There are 3 ways to turn a row about zero (a turn may also mirror it). The second row of each pair is the first, turned, with some noise. The first 30 pairs use one turn. New pairs use 3 turns, one after the other, and a turn may come again.
In the rows, 100 means zero.
Known pairs, each followed by its turns in order:
 81 103 105  73 147 144  93  59  96
115  73  91 125  50 118  53  88  98 -> (2)

 63 139 107 139 119  53  94  64  68
103 138 147 102 113  88  62  40  93 -> (2)

 90  69 118  76 125  65 125 110  94
 86 123 104  84  94 138 111  62 124 -> (0)

110 137 139  87  63  92  53 144  87
 62 130  81 129  76 116 109 151  56 -> (0)

100 137  94 116 138 145  82 110  56
124  91  99  85 106  68  62 130  48 -> (1)

 96 120  53 133 127 102  81 123  82
130  80  93 113 142  73  80  83  67 -> (1)

115  80  99 105  58 118 109  95  97
 80 112 119  90  79  92  87  70 114 -> (1)

113  99  78 121 112  75  99 126 143
141  91 110 102  63 122  85  87  84 -> (0)

 87 126 126  81  70  93 129 114  90
 94  88 108 110  52 126 112  99  79 -> (1)

132  89  70 121 108 142 130  88  91
103  57 126 119 115  75  70  91 128 -> (0)

 62 107 144  76 128  92  70 119 114
140 101  64 111  79 115 110 146 116 -> (1)

118  88 134  65  87 109  67  79 116
121  77 100 120  94 137 117 100 142 -> (2)

 60 103 138 107  64  99 113 147 137
108 128  96 150  84 105 148  76  59 -> (0)

131  66  92 142  61 120 138 131  63
 46 135  72 128 122  66 131 138  91 -> (2)

 59 145  60  81  91  59 125 131 113
130 130  35 116  93 111  72  64  77 -> (0)

 61 142 120 129 131 103 113  82  94
127 157 113 100 130  72  92 102 101 -> (0)

 97  92 106 142 117  59  63 141 114
137 127 101  68 116  49 119  84 123 -> (2)

113 135  96  61 106 114 146  78  76
 46  69 120 102  78 127  84  97  76 -> (2)

 92  74 125  88  66 110  73  71 119
 82 129  76  84  73 106  91  93 142 -> (1)

 61  56  68 143  58  71 125 132 108
106 167  74  76 151  88 101 138  74 -> (2)

 95  65  91 145  71 127 100 108 113
 98 116 123 118 101  89  54  67 129 -> (1)

 97 102 145 107  85  70 100 143  84
110  74 100 144  56  87 119 109 110 -> (1)

113  90 134  80 103  90  65  67 140
116  90 113  65 111 133 144 136  84 -> (0)

 58  91  83  71  60  53 116  56  83
 81 103  48  51 127  92 117  52  78 -> (0)

111  57 146 118  58 116  57  54 132
 55 155  72  98  74  81  77 101 167 -> (1)

 98  88  87  59  70 144 142  97 102
 85  62  76 140 135  98 121  77 121 -> (0)

136  78  81  83 136 127 120  56 142
 79 144 133  57 153 111 112 121 110 -> (1)

106 102 135 101  55 111  69 118 114
118  85 112 119 136 102 122 126 136 -> (2)

139 129  61 134 123  56  94  72  79
 85 118 115  97  93  81 130  26  63 -> (2)

128  75 146 112  54 116  54  84  72
102 105  92 165 129 106 127  96 159 -> (2)

New pairs. What belongs after each?
 83 126 128  90  66 126 129  73  72
105  52 103 126 124 137  99  66  92 -> (1) (0) (1)

124  55  80  55  61 145 118  55  61
 93 126  35  71 116  31  97 137 115 -> (2) (1) (1)

 83  61  69 114 122 146  97 115  54
 66  65  42  67  77 108  95 110  74 -> (2) (0) (0)

 67  56  98  86 109 109 113 100 106
 93  76  95 106  53  83  88  90  89 -> (2) (0) (0)

116 136  76 104 144  59  90 121 107
109  90  62 129 112  97 135  57 124 -> (2) (1) (0)

136 129  91  61  53 105  95  87 132
114  90  53  71  69  76  63  76  80 -> (0) (2) (0)

 65  85 132  80 147  91  75 113 124
 70 108 157 108  71  97 120  82 123 -> (1) (1) (2)

118 146  58 115  69 105 132  55 120
 56 111  88  92  37  94 149 106  87 -> (2) (1) (0)

 79 144 111  68  58  75 143 103 108
119 117  92 107 123  26  70  97  94 -> (1) (2) (2)

 60  62  62 137 126  71  56 136 112
 74  76  91  71 170  81 131  62 136 -> (2) (2) (0)

 95  88 147 113 105 105  80  61  59
127  99 109  65 140  85 143 117  87 -> (1) (2) (1)

107 118  94  68  99 126 117  66  57
158  81  79 105 113 100 118  74 101 -> (2) (1) (2)

132  98  88 120 128 110  70  78 113
 90  92 125 111  86  97  67  77 135 -> (1) (1) (0)

 64  59  81  98  64 131  86  64 103
 86 101 112  89  37 116 115 116  54 -> (2) (0) (0)

102 124  95  83 104 145 124 106 131
 82 105  89  96 111 110  69  67  56 -> (0) (2) (0)

 84 126  86  58 105 109  73  93  65
 88 103  93  58  91 139 120 130 114 -> (2) (0) (2)

123 140 135  95  82 109 129 130 104
100 143 105  94  88 127  95 110  48 -> (0) (0) (0)

117  58  95  78 109 140 114 107 130
 89  82 125 125  95 125 156  91  95 -> (1) (2) (0)

 88  53  85  67 116  76  75 110 129
 83 102  99 151  78  67  95  79 136 -> (0) (2) (0)

142  78  76  82  62 121  62  75  90
114  71  66 106 118 102  67 109 158 -> (1) (0) (0)

 64  85 142 137 110  98 137 106 134
 91 115  58 141 103  50 107  88  70 -> (1) (1) (1)

 88 130 126 113  80  56 123  87  89
107 132  91  96  68  87  54 122  98 -> (1) (2) (0)

147  84  58  58  62  65  63 105  69
126  65  82  95  53  84  50 124 153 -> (0) (2) (0)

 73 147  63 124  73  84  99 115 136
129  57 134 120  75 106 132  93 140 -> (2) (1) (1)

101 122 106 126  94 113  70  94 145
 91 101 106 131  82 153 101  88  94 -> (2) (2) (1)

 67  74 115  90 138 127 145 130 134
 50 126 132 143 117  91  98  84  61 -> (0) (2) (0)

 67  64 135  86  57 101  97 145  62
100 114  85  67  99  74  19 104 113 -> (0) (1) (1)

 81  54 108 130 106  61  89  93  90
 89 100 121  89  91  71 141  75  62 -> (1) (2) (1)

 60 102 120 102  72  61  61 139  75
 44  94 114 100  87  70  84  91  47 -> (1) (2) (2)

 93  85 105  94 114  53 139 108 119
127  80 126 115 104  69 102 113 138 -> (1) (1) (2)

145 132  94  57  62  97  78 123  60
110  75  75  82  87 107  79  60  26 -> (0) (0) (0)

121  55 113  93 119 139 117 130 133
 94  95 125 147  70 105  99  72  53 -> (1) (1) (1)

 97 128 119 147  91  74  72  85 130
100 110 119  55  86  68  72 123 129 -> (1) (1) (0)

 77  94 128 121  98 132  99  93 133
 94  89 120 129 111 133 132 110 109 -> (2) (2) (1)

 82  99 126 112  86  66 126 126 139
118 139 122 132 118  75  70 104 108 -> (0) (2) (2)

 66 120 143  99 134 100  94 146  53
 83  85  82 111  49 116  52  72 143 -> (1) (0) (1)

